The rows are grouped in 2 different ways at once. Each group adds its own fixed numbers to the row, and there is some noise. The rows also spread widely along 4 directions, which tell nothing about the answers.
Known rows, each followed by its group in each grouping:
[-8,6,-5,-8,-5,0,9,-1,-7,1,0,-4,2,0,-6,-3,0,-2,4,-1,-8,-6] : Seg kis
[-8,16,3,-3,-3,2,6,-2,4,2,-13,0,2,5,9,-2,-2,-13,7,7,-14,-8] : Napu Bove
[-4,11,-2,-1,-1,4,-5,1,8,-6,-3,0,12,2,-3,1,-2,-5,1,3,6,1] : Seg Raken
[10,7,-2,0,-8,-1,5,-2,4,0,-6,-2,0,0,-5,-8,-3,-9,3,8,-4,-3] : kinan Bove
[-7,7,2,0,1,-1,0,-2,1,3,-7,4,8,1,6,-3,-2,-3,-6,4,-2,-3] : Napu kis
[5,-2,7,2,-1,-9,4,0,4,-4,-13,-1,-7,-7,5,-11,17,0,8,7,-5,6] : kinan Raken
[-7,-2,13,-3,3,-10,7,-7,1,4,-12,22,5,0,25,-4,15,7,0,-1,11,7] : pemi kis
[-2,6,-2,-6,-3,2,9,0,-6,5,-1,-1,2,3,4,-3,-3,-2,4,1,-12,-8] : pemi kis
[-14,11,8,-2,0,7,7,-13,3,1,-11,14,7,4,10,3,6,-8,-3,-1,4,-3] : Seg kis
[-19,5,12,-11,-2,4,4,9,-2,4,-9,11,14,7,35,6,11,13,12,-1,-8,1] : pemi Raken
[-6,6,-2,-7,-12,10,5,4,-8,8,-1,-3,9,5,3,2,-8,5,0,-1,-12,-10] : kinan kis
[3,8,-5,2,3,-3,-7,7,6,-5,-3,-8,7,-1,-5,-8,-5,-5,1,7,-4,-1] : Napu Raken
[11,13,4,8,-2,10,1,-15,9,-1,-9,4,2,1,-9,-4,-7,-17,-9,6,2,-7] : kinan kis
[1,10,-7,-1,-1,1,2,2,3,-7,0,-10,3,-1,-12,-4,-1,-8,7,4,-6,-2] : Seg Raken
[0,6,2,-3,0,-2,7,-4,-2,3,-4,6,3,2,7,-4,0,-2,1,1,-3,-3] : pemi kis
[-13,-2,-2,-14,-7,-4,8,13,-15,10,3,0,9,4,14,-1,-1,16,7,-5,-12,-4] : pemi kis

New rows. What belongs after each?
[12,9,-3,4,-3,4,-1,-1,6,-4,-5,-11,-2,-2,-12,-6,-2,-11,4,8,-9,-5] : kinan Raken
[-1,8,4,-1,-7,7,11,-7,-4,5,-11,-2,-4,0,1,-2,3,-8,2,3,-16,-10] : kinan kis
[15,10,-2,6,4,-3,-2,-4,9,-6,-3,-3,0,-2,-6,-9,-2,-13,4,8,-2,0] : pemi Raken
[6,5,-1,0,-6,4,4,-4,-1,2,-4,-3,1,0,-7,-5,-4,-4,-3,3,-6,-6] : kinan kis
[9,10,-2,-1,-2,-4,4,-3,7,1,-4,5,4,5,2,-6,-5,-9,3,6,-1,-2] : pemi Bove
[-3,-1,6,-3,-6,-3,10,-4,-5,3,-11,3,-5,-3,6,-7,10,1,2,2,-8,-2] : kinan kis
[-2,6,-2,0,1,-5,1,0,0,1,-5,0,4,-1,-1,-8,-3,-5,-4,5,-4,-4] : Napu kis
[2,6,5,0,2,-2,-1,2,6,-3,-6,5,7,2,10,-2,3,-2,5,4,1,3] : pemi Raken
[7,3,-7,-1,-9,2,5,1,-7,3,0,-9,-1,-1,-13,-7,-8,-3,0,3,-12,-8] : kinan kis
[14,6,-6,0,-3,-10,2,0,6,-2,0,1,1,2,-4,-11,-6,-6,4,7,2,1] : pemi Bove
[-2,1,12,0,5,-8,-5,0,10,-3,-11,19,13,1,26,-2,13,7,1,5,17,12] : pemi Raken
[-9,4,-6,-6,-2,-4,-9,18,-1,1,3,-7,16,3,4,-4,-7,9,2,5,-4,2] : Napu Raken
[-2,4,6,4,7,-12,6,-9,2,-1,-13,4,-7,-6,4,-13,10,-8,-1,8,-2,0] : Napu kis
[-8,3,10,-5,1,-3,5,-4,0,5,-8,17,9,4,21,-1,5,5,-1,-1,5,1] : pemi kis
[5,8,3,4,-3,5,-3,-1,9,-3,-8,-1,6,0,0,-3,0,-6,1,7,-1,0] : kinan Raken
[-16,-1,0,-16,-8,-1,7,12,-13,11,2,4,12,7,21,3,-1,18,7,-5,-10,-3] : pemi kis
[8,8,-4,1,-6,8,-5,5,5,-2,-2,-7,8,3,-8,-1,-9,-4,0,5,-4,-4] : kinan Raken
[0,7,-12,-1,-3,-4,0,6,-4,1,3,-10,5,0,-12,-9,-13,-3,-3,3,-10,-7] : Napu kis
[-2,15,6,0,-5,17,-3,-1,8,-1,-10,0,12,6,6,6,-4,-7,1,4,-6,-7] : kinan Raken
[-6,-1,2,-10,-4,-9,8,14,-8,1,-3,-8,-1,-2,14,-6,10,10,18,1,-19,0] : pemi Raken
[2,10,2,0,-6,11,3,-8,3,4,-8,3,6,3,-2,0,-6,-8,-6,3,-4,-9] : kinan kis
[-12,11,0,-6,-3,6,10,2,-7,6,-8,-9,-1,3,2,-2,-5,-7,4,3,-24,-13] : Napu kis
[-5,11,1,-1,0,3,-5,-2,10,-6,-4,5,13,2,1,1,1,-4,0,3,8,3] : Seg Raken
[6,15,0,7,5,3,-3,-10,15,-11,-6,2,5,0,-9,-4,1,-16,-1,7,9,2] : Seg Raken
[13,-4,1,5,6,-21,-2,1,6,-8,-4,2,-4,-8,3,-17,13,1,6,7,7,12] : pemi Raken
[-13,1,1,-4,0,-8,-4,15,-1,0,-5,-3,11,0,14,-4,5,10,5,3,-6,4] : Napu Raken
[-16,2,-6,-11,-7,-3,5,14,-14,7,1,-9,7,2,5,-3,-6,10,4,-2,-18,-7] : Napu kis
[-14,0,-9,-17,-11,-6,4,16,-9,4,6,-3,13,5,4,-1,-3,11,9,-2,-3,0] : Seg Bove
[13,6,6,10,2,-1,-4,-8,14,-7,-13,4,1,-4,-2,-8,7,-11,-4,10,9,5] : kinan Raken
[-4,3,4,1,6,-11,-2,4,6,-4,-10,0,2,-4,11,-10,10,0,4,8,-2,5] : Napu Raken
[-4,9,9,0,-3,8,0,-2,6,-1,-13,3,7,2,12,2,6,-2,4,3,-5,-2] : kinan Raken
[-3,10,0,2,2,-1,-7,6,7,-4,-6,-3,11,1,4,-4,-3,-3,0,8,-4,0] : Napu Raken
[-2,2,3,-5,-2,-5,10,-2,-7,4,-5,3,-1,1,9,-6,4,0,6,1,-10,-3] : pemi kis
[-19,12,8,-4,0,8,2,-3,3,6,-12,13,15,7,20,5,-2,-1,-6,1,-1,-5] : Napu kis
[3,0,0,-6,-3,-14,8,4,-2,1,-5,3,-2,0,10,-10,5,1,11,5,-5,3] : pemi Bove
[-10,9,0,-3,-1,2,3,0,-2,4,-7,-1,8,1,5,-1,-5,-4,-2,3,-8,-6] : Napu kis
[6,11,-1,1,-5,10,1,0,5,-2,-7,-9,2,0,-6,-2,-3,-10,5,7,-13,-7] : kinan Raken
[-10,12,4,-2,0,9,-5,-1,10,-4,-5,9,17,6,7,6,0,-4,0,1,9,1] : Seg Raken
[2,11,-4,-1,-1,-5,5,1,2,0,-7,-7,-2,0,-5,-10,-4,-10,5,9,-12,-5] : Napu Bove
[1,2,-1,-1,-6,1,-6,8,3,0,-2,0,13,2,5,-1,-1,6,1,3,3,2] : kinan Raken
